All rows are made from the same 12 directions, up to rounding. Whole rows:
[[ 1.34 -0.41  1.33  2.60  0.98  0.28 -1.35  0.75  0.54  1.09 -0.03  0.40
  -1.68 -2.32 -2.59 -2.79  2.94  0.59  0.21  1.10  0.91  0.38]
 [ 0.49 -0.09  1.74  0.34  0.18  0.35 -0.94  2.16  0.84  0.58 -0.05 -0.83
   0.25  0.90  1.32  0.43 -0.30  0.36 -0.52 -1.10 -0.97 -0.30]
 [ 1.26  1.72  1.01 -1.10 -0.44  1.99 -0.48  1.37  0.25  0.55  0.34  0.64
   1.17  0.62 -1.63 -0.57 -0.03  0.53 -0.65 -2.79  0.41 -2.35]
 [ 0.69 -0.97 -1.07  2.06 -0.92  1.18  2.10 -1.29  0.39  2.63 -0.86  2.04
   0.23  0.24  1.94 -1.39  1.08 -1.03  1.04  1.37  0.52 -0.49]
 [-1.66  2.04 -0.26  1.34  0.38  2.23  2.16  0.52  0.44 -2.21 -0.05 -0.91
  -1.12  1.55 -1.01  2.45 -0.13 -1.19 -0.97 -0.67  0.46  1.73]
 [-0.16  1.46 -0.22  0.67 -1.25  1.50  0.39 -0.89 -0.36  0.65  0.39  2.33
   0.05  0.24 -0.97 -0.99  2.60 -1.14 -0.69 -1.23  2.03 -2.16]
 [ 0.83  0.52  0.64 -0.42 -0.47 -0.07 -1.25 -0.59 -2.72  1.62 -0.52  2.13
   1.63  1.42  2.41 -0.40  1.63 -1.23 -0.78  0.06 -0.11 -1.98]
 [ 0.61 -0.35  2.47  1.95 -1.39 -0.24 -0.60  2.07  2.11  2.47  0.78  0.79
  -0.68  1.40  1.14 -0.75  0.63  0.28 -0.45 -1.89  0.07 -0.75]
 [ 1.21 -1.72  0.16  0.15 -0.19  0.10 -2.26  0.76 -1.73  0.47 -0.80 -0.76
   0.56 -2.07 -0.25 -1.62  3.05 -0.29  0.56  0.53 -0.88 -1.44]
 [-0.07  0.05 -0.32  0.08 -0.11 -0.15  1.11 -0.42  0.13 -0.08 -0.75 -0.56
  -0.21  0.56  0.12  0.32 -0.64 -0.67  0.65  1.22 -0.24  1.07]
 [-0.47  1.14 -2.13 -4.26 -1.35 -0.67  1.51 -1.43 -1.52 -3.22 -2.41 -1.81
   0.45  0.22 -1.10  1.57 -1.81 -1.52  0.70  0.63  0.59  0.29]
 [ 0.34 -0.63  0.01 -0.43 -0.09  0.86  0.36  0.67  0.41 -0.62  1.91 -0.69
  -0.62 -1.57 -3.36 -0.69 -0.82  2.34  0.25 -3.13  0.59 -0.58]
 [ 0.40  1.10  2.33 -0.26  1.33 -2.73 -1.71  0.36  0.18  0.27 -0.34 -0.36
  -0.67  1.17  0.09 -0.03 -1.07  0.05 -0.40  2.16 -0.43  1.98]
 [ 0.68 -0.99 -0.42 -1.28  0.09  0.46  0.28  0.17  1.19 -0.60 -0.30 -1.14
  -0.39 -2.43 -1.41 -1.45 -0.32  1.35  0.91 -0.72  1.02 -0.97]
 [ 0.24 -1.54 -0.94  0.46  0.17  0.36 -1.43  0.18 -1.98 -0.15  1.98  0.08
   0.52 -1.89 -2.32 -0.43  1.03  1.54  0.04 -1.66 -1.20 -0.60]]

Rows cut short, each followed by the rest of it:
[-1.41 -1.29 -0.27 -0.61 -1.29 -2.73  0.13 -1.98 -0.49 -0.09  0.44 -0.70
 -0.55  0.12  0.73 -0.17  0.70 -1.18  1.14]
[1.56 0.26 0.29]
[-2.70  0.86 -0.74  0.53  0.69 -0.79 -0.04 -2.07 -2.21 -2.69  1.94  0.01
 -1.38 -0.29 -2.00  1.35  1.67 -0.70 -0.97]
[0.17 1.13 1.23]
[-0.36 -0.57  0.82  0.81 -1.79 -0.66 -0.20  2.61  2.02 -0.86 -0.62 -2.02
 -1.57  0.39 -0.51  1.11 -0.15 -0.28 -0.12]
[-1.28 -0.64  1.23]
[ 0.31  0.71  2.89  0.35  3.71  0.42  0.64 -1.37 -3.10  0.50 -0.02 -1.04
  0.08  1.60  1.84 -0.37  0.36 -0.57  0.27]
[2.68 0.10 1.11]
[ 0.75  0.68  0.14  0.97  0.23  0.14 -0.04 -0.14 -2.01  0.85 -0.27  1.11
  0.43  1.34 -0.20  0.34  0.14 -0.62 -0.30]
[ 0.76 -0.94  0.98]
[-0.74  0.85  1.57 -0.39  1.23 -0.22 -0.21 -0.09  0.06 -0.04 -0.60 -1.00
  0.55  1.77  2.86  0.84  0.04 -1.32 -0.23]
[ 1.68 -0.36  0.10]
[ 0.39  0.06  0.58  0.93  1.08 -0.91 -0.02 -0.46  0.49  1.47  1.48  3.29
 -0.70  0.17  1.56 -0.43 -1.88  2.41 -1.52]
[-1.35  1.42  0.30]
[ 0.38 -0.94  1.67  0.36 -1.56 -0.30  0.58  1.25  0.58  1.56  0.89 -1.90
  0.31  1.93 -0.50  0.03 -0.63 -0.31  1.46]
[-0.98 -1.78  0.11]
[ 0.21  0.41 -0.41 -1.52 -0.82 -0.87  1.68 -0.83 -0.41 -0.81 -1.27 -0.66
 -0.60  0.67 -0.59  0.37 -1.68 -0.50  0.70]
[0.54 0.71 1.08]
[ 0.79  1.78 -1.58 -0.55  0.36 -1.14 -1.59 -0.52  0.46 -0.01 -1.04  1.37
  0.95 -0.45 -2.41 -0.23 -0.71 -0.41 -0.03]
[ 2.81 -1.09  1.21]
[-0.06 -2.10 -1.50  1.90 -1.28 -1.68 -0.44  1.10  1.20 -0.25 -3.46 -1.55
 -1.07 -0.81  2.25  0.72  1.13 -2.15  0.94]
[ 4.02 -1.95  2.75]
[-1.68  0.51  0.61  0.09 -0.25 -0.67 -1.51 -0.15  1.03 -0.81  1.72 -0.79
 -0.28 -0.42 -1.60 -0.12  1.95 -0.55 -0.16]
[-0.19  0.26 -0.83]
[-0.51 -3.48 -2.20  3.70 -2.52 -0.46 -2.86  3.93  0.76 -1.20  0.69  0.61
 -2.04 -3.19 -0.53  1.47  2.14  1.77 -2.04]
[-3.81 -1.65  0.96]
[ 1.32 -1.17 -0.48  0.43 -1.06 -1.09  0.46  0.26 -1.50  0.50 -2.10  0.83
 -0.85  0.04  1.49  0.02 -0.41 -0.20 -0.07]
[0.51 0.02 1.28]
[-2.87  2.19 -0.81 -2.45  1.10 -1.83  2.81 -4.26  1.47 -2.33  1.22  1.60
 -1.76  0.28  0.57  0.64 -2.75  0.56 -0.82]
[0.36 4.75 0.53]
[ 0.71 -2.01  0.60 -0.81 -0.17 -0.96 -1.61  1.70 -1.12 -1.82 -2.64 -1.09
 -1.78 -2.51  2.70 -0.23  1.53  0.51 -1.16]
[-0.89  1.49 -0.46]
[ 0.43 -1.02  0.18  0.61  0.36  1.79  1.57  0.72 -2.32 -0.11 -0.59 -1.22
  0.34  1.10  1.68  1.24 -0.36 -0.25  0.20]
[-0.83 -1.19  0.57]
[ 1.58 -1.29  3.03  3.46  1.42 -0.85  0.28  1.52 -2.33  1.33 -0.17  0.90
 -2.92  0.83  1.60 -0.21 -0.13  1.52 -1.27]
[-0.65  0.52  3.06]
[ 1.38  0.40  1.88  1.26 -0.87  2.14 -0.05  3.00 -0.31  0.57 -1.45 -0.43
 -0.32  1.24  0.85  0.29  1.32 -0.67 -0.91]
[-2.14 -0.18 -0.68]
[ 0.72 -2.60 -0.10 -0.25 -1.99 -3.84 -1.97 -0.15 -0.87  1.18 -0.23  0.60
 -0.63 -1.06  0.76 -1.11  0.43  0.44  0.53]
[ 0.46 -0.53  0.23]
[-0.21 -0.12 -0.72 -0.38  0.94 -0.87 -1.14 -0.65 -0.66 -0.67 -1.52  0.01
  0.30 -0.81  1.72  0.14  0.81 -0.89 -0.22]
[ 2.60 -0.26  0.41]
[-0.56 -1.64  0.14  1.17  0.20 -1.19 -0.44  0.79 -1.09 -0.83  0.15 -1.67
 -0.98 -0.08  0.36  1.23 -0.04  0.10  0.11]
[ 0.50 -1.61  2.21]
[-0.94  0.50 -0.90 -1.71  0.86 -0.73  0.82 -1.93 -0.07 -2.02  0.02 -0.39
 -0.90 -1.40 -1.22 -0.18 -0.69  0.42  0.16]
[0.71 1.96 0.37]
[ 0.29  0.19 -0.99 -0.60 -2.85 -1.64 -1.14  1.47  1.23 -0.44 -1.63 -0.08
 -0.16  0.30 -0.82  0.82 -0.26 -1.03 -0.15]
[-0.12 -0.95  0.52]
[-0.16  0.73  0.38  0.32  1.91  2.60  2.35  0.30  0.35 -0.62 -0.52 -2.20
  0.44  1.15  0.29  1.05 -1.31 -0.44  0.80]
[ 0.95 -0.86  1.15]
[ 1.71  2.70  0.06 -0.90  0.40  1.92 -0.10 -1.31 -3.89 -0.15 -2.19  1.05
  1.02  0.28 -2.47 -1.38  2.95 -2.39  0.01]
[ 1.75  1.05 -1.17]
[ 1.88 -1.73 -2.14  0.44 -3.05  0.86  0.11  2.63  3.56  1.81  0.63  1.18
  0.62 -1.51 -2.40 -0.75 -2.33  2.65  0.63]
[-3.82 -1.39 -1.01]
[-0.87  0.45  0.34 -0.23 -0.45 -1.23 -2.90  0.76  1.74  0.65  1.83  1.08
  1.17  0.20  0.42  0.24  0.38  0.45 -1.05]
[-0.97 -0.92 -1.55]
[ 1.05 -1.29 -1.46 -1.75  1.97  4.80  3.34 -1.09  0.44  0.13  0.88 -1.15
  1.68 -2.55 -0.72 -1.84 -1.52  2.50  1.93]
[-2.09  1.10 -2.94]
[-0.45  1.82  0.63  0.17  0.51  1.13 -1.29  0.78 -0.31 -1.15  0.37 -0.09
  0.05  0.03 -1.74  0.37  1.73 -0.58 -1.15]
[-0.71  0.29 -0.64]
[-1.15 -0.70 -1.12  2.09 -1.60 -0.14  1.96  0.00  1.39  0.15 -0.22 -0.24
 -1.06  1.06  0.54  1.24 -0.23 -1.20  0.56]
[ 0.62 -0.59  1.90]
[ 0.20  0.71 -0.39 -2.04 -0.57  0.55 -0.12 -0.30  0.39  0.19  0.74  0.61
  1.46  0.12 -0.49 -0.27 -0.91  0.59 -0.02]
[-1.73  0.34 -2.17]
[ 0.75  0.30  0.86 -1.00  1.41 -1.10 -1.06  0.03 -1.26 -0.10  0.28 -0.41
  0.39  0.18 -0.71  0.01 -1.41  0.97 -0.05]
[ 0.61 -0.87  0.91]
[ 0.48  0.37 -0.96 -1.34  0.54  1.76 -0.69  1.55 -2.46 -2.81 -1.14 -0.06
 -0.02 -1.23  0.01  1.60 -0.13  1.02 -2.07]
[-2.92  0.49 -0.58]
[ 1.60 -1.36  0.19 -1.62 -0.48 -3.52 -2.46 -2.07 -2.99  1.98  0.10  1.38
  1.02 -0.97 -0.46 -2.53  0.90  0.17  1.14]
[ 2.09 -0.46 -0.88]
[ 0.04  1.33  1.57  1.93  0.71  0.06  4.63 -3.92 -0.44  2.96  0.91  2.37
 -1.37  2.83  0.23 -1.85 -0.63 -0.99  1.38]
[2.25 2.89 1.36]
[-0.07 -1.16  1.99  0.48  0.71 -1.01 -1.68  1.10  1.32  0.35  0.69 -0.77
 -1.00 -1.19  1.02 -1.09  1.00  1.09 -0.30]
[-0.48  0.60 -0.62]
[-0.63  0.38  1.23 -0.34  0.21  0.13 -0.71  0.06 -0.59 -0.23  0.70 -0.77
  0.31  0.61  0.28  0.10  1.23 -0.62 -0.20]
[-0.41  0.05 -0.99]
[-1.09 -0.61  3.05  1.87  1.77 -0.73  1.35  1.53  2.82 -0.15  2.17 -2.18
 -2.59  1.09  0.35  0.88 -2.65  2.15 -0.13]
[-1.20  0.25  2.79]
[ 0.91  0.81  0.45 -0.36  0.01  1.03  0.00  0.29  0.71  0.29  0.19  0.25
 -0.05 -0.78 -2.30 -1.39  0.37  0.60  0.19]
[-0.91  0.99 -1.07]
[-0.33 -0.74  0.88  2.23 -1.87 -0.79 -1.23  1.02  0.97  0.62  2.71  0.48
 -1.86 -1.11 -4.13 -1.30  2.22  0.98 -0.14]
[-2.64  0.59 -0.24]
[ 0.11 -0.05 -1.38 -0.47  0.25  1.43  1.58 -1.23 -3.46 -1.69 -0.23 -0.18
 -0.37 -0.78 -1.88  0.36  0.49 -0.05  0.08]
[-0.78  0.78  0.35]
[-0.21  1.12 -0.84 -2.60 -0.66 -0.98 -1.63  1.25  1.24 -1.95 -1.43 -0.64
  0.70 -0.17  0.19  1.48 -1.51 -0.07 -0.96]
[-0.40 -0.48 -0.29]
[-0.60  0.24  0.77  1.41 -0.51  1.66 -1.03  1.14 -1.45 -0.71 -0.29 -0.93
 -0.11  0.14 -0.10  0.36  3.99 -1.95 -0.64]
[-0.56 -0.24 -1.07]
[-2.56  0.79  0.82 -1.57 -0.11 -0.04 -0.38  0.92  2.97 -1.76  0.93 -3.43
  0.81  1.32  0.81  1.99 -0.59 -1.12  0.31]
[-0.18 -1.13 -0.67]
[-1.10  1.28  0.16 -1.59  0.84  0.36 -0.40 -0.68  1.87 -0.97  1.06 -0.63
  0.52 -0.66 -1.06 -0.39 -0.03  0.24  0.04]
[-0.12  1.04 -1.48]
[-0.24 -1.37  0.33  0.15  0.59  1.00  0.23 -0.39 -3.61 -0.85 -0.98 -3.74
  0.79  0.17  0.02  0.33  2.73 -2.45  1.88]
[ 2.44 -2.20  0.44]
[ 0.17  1.39 -0.80  0.43  0.72 -0.22  0.04 -1.00  1.66  1.45  0.36  2.56
  0.88  0.60  0.30 -0.32 -1.41  0.34 -0.33]
[1.39 0.00 0.27]
[ 0.99 -0.91 -0.21  1.16  2.61  0.66 -1.87  0.31 -0.39  0.99  0.12 -0.11
  1.26 -1.70  0.15 -1.06  0.77  0.86  0.42]
[ 2.34 -2.03  0.27]
[ 0.56 -0.80  0.31  0.48  1.24  0.10  1.47 -1.85 -4.68 -0.51  0.68  0.71
 -1.44 -0.57 -1.00 -0.58  0.43  0.97 -0.14]
[-0.67  1.59  1.08]
[ 0.03 -0.76 -1.95 -1.48  2.55  2.30  0.95 -1.79 -4.43 -2.12 -0.13 -0.36
  1.06 -1.92  0.47  0.49  0.11  0.88 -0.18]
[-0.25  0.31 -0.64]
[ 0.48 -1.93 -0.54  0.83 -0.25  0.40 -0.38  0.35 -1.25  1.40  1.31  0.40
  1.15 -0.12  0.76  0.01 -0.09  0.97  0.36]
[-1.18 -1.86 -0.56]
[ 1.59  1.77  0.82 -1.66  0.66  0.36  0.62  1.44  1.78 -2.30 -2.75 -0.78
 -2.46 -1.85 -2.54 -0.90 -1.43  1.25 -0.76]
[-0.69  3.16  0.91]
[-0.49 -1.01 -4.03 -1.75  0.48  2.83  0.60  0.46 -1.05 -3.47 -0.19 -0.92
  1.01 -3.05 -1.05  1.82 -1.16  1.72 -0.59]
[-2.67 -0.52 -0.82]
[-0.97 -0.64  1.52  2.49  0.12  0.28 -0.93  1.66  0.74 -0.13  1.20 -0.79
 -1.36 -0.04  0.22  0.40  1.99  0.03 -0.81]
[-1.11 -0.20  0.39]
[ 0.38  0.73 -0.87  2.48  0.25  0.40  0.25  0.20  0.09  0.37 -0.36  1.86
 -0.91 -0.03 -1.17  0.20  0.27 -0.06 -0.75]
[ 0.86 -0.09  1.94]
[-0.05 -0.27  1.23  0.13  1.92  1.26  2.60 -0.36  0.79 -1.15 -0.68 -1.99
 -2.06 -0.97  0.07 -0.74 -0.59  0.73  0.69]
[0.37 2.29 1.00]
[-2.00  1.65 -1.29  0.89  0.03  0.85 -0.32 -1.81 -1.21 -0.03  2.62  1.56
  1.56  1.35 -1.48  1.11  1.51 -1.32 -0.52]
[ 0.12 -0.91 -0.65]
[ 0.56 -0.99 -1.32 -0.91 -0.28  0.90  2.18 -0.67  0.53  0.15 -0.05 -0.34
  0.24 -0.76 -0.48 -0.45 -1.96  1.10  1.24]
[-0.73  0.32 -0.19]
[ 0.52  0.51 -1.24  3.07  1.27  3.82  2.48  0.50 -0.09  0.11 -0.94  2.08
 -0.82 -0.27  1.03  0.53  0.26  0.38 -1.27]
[-0.76  1.09  0.88]
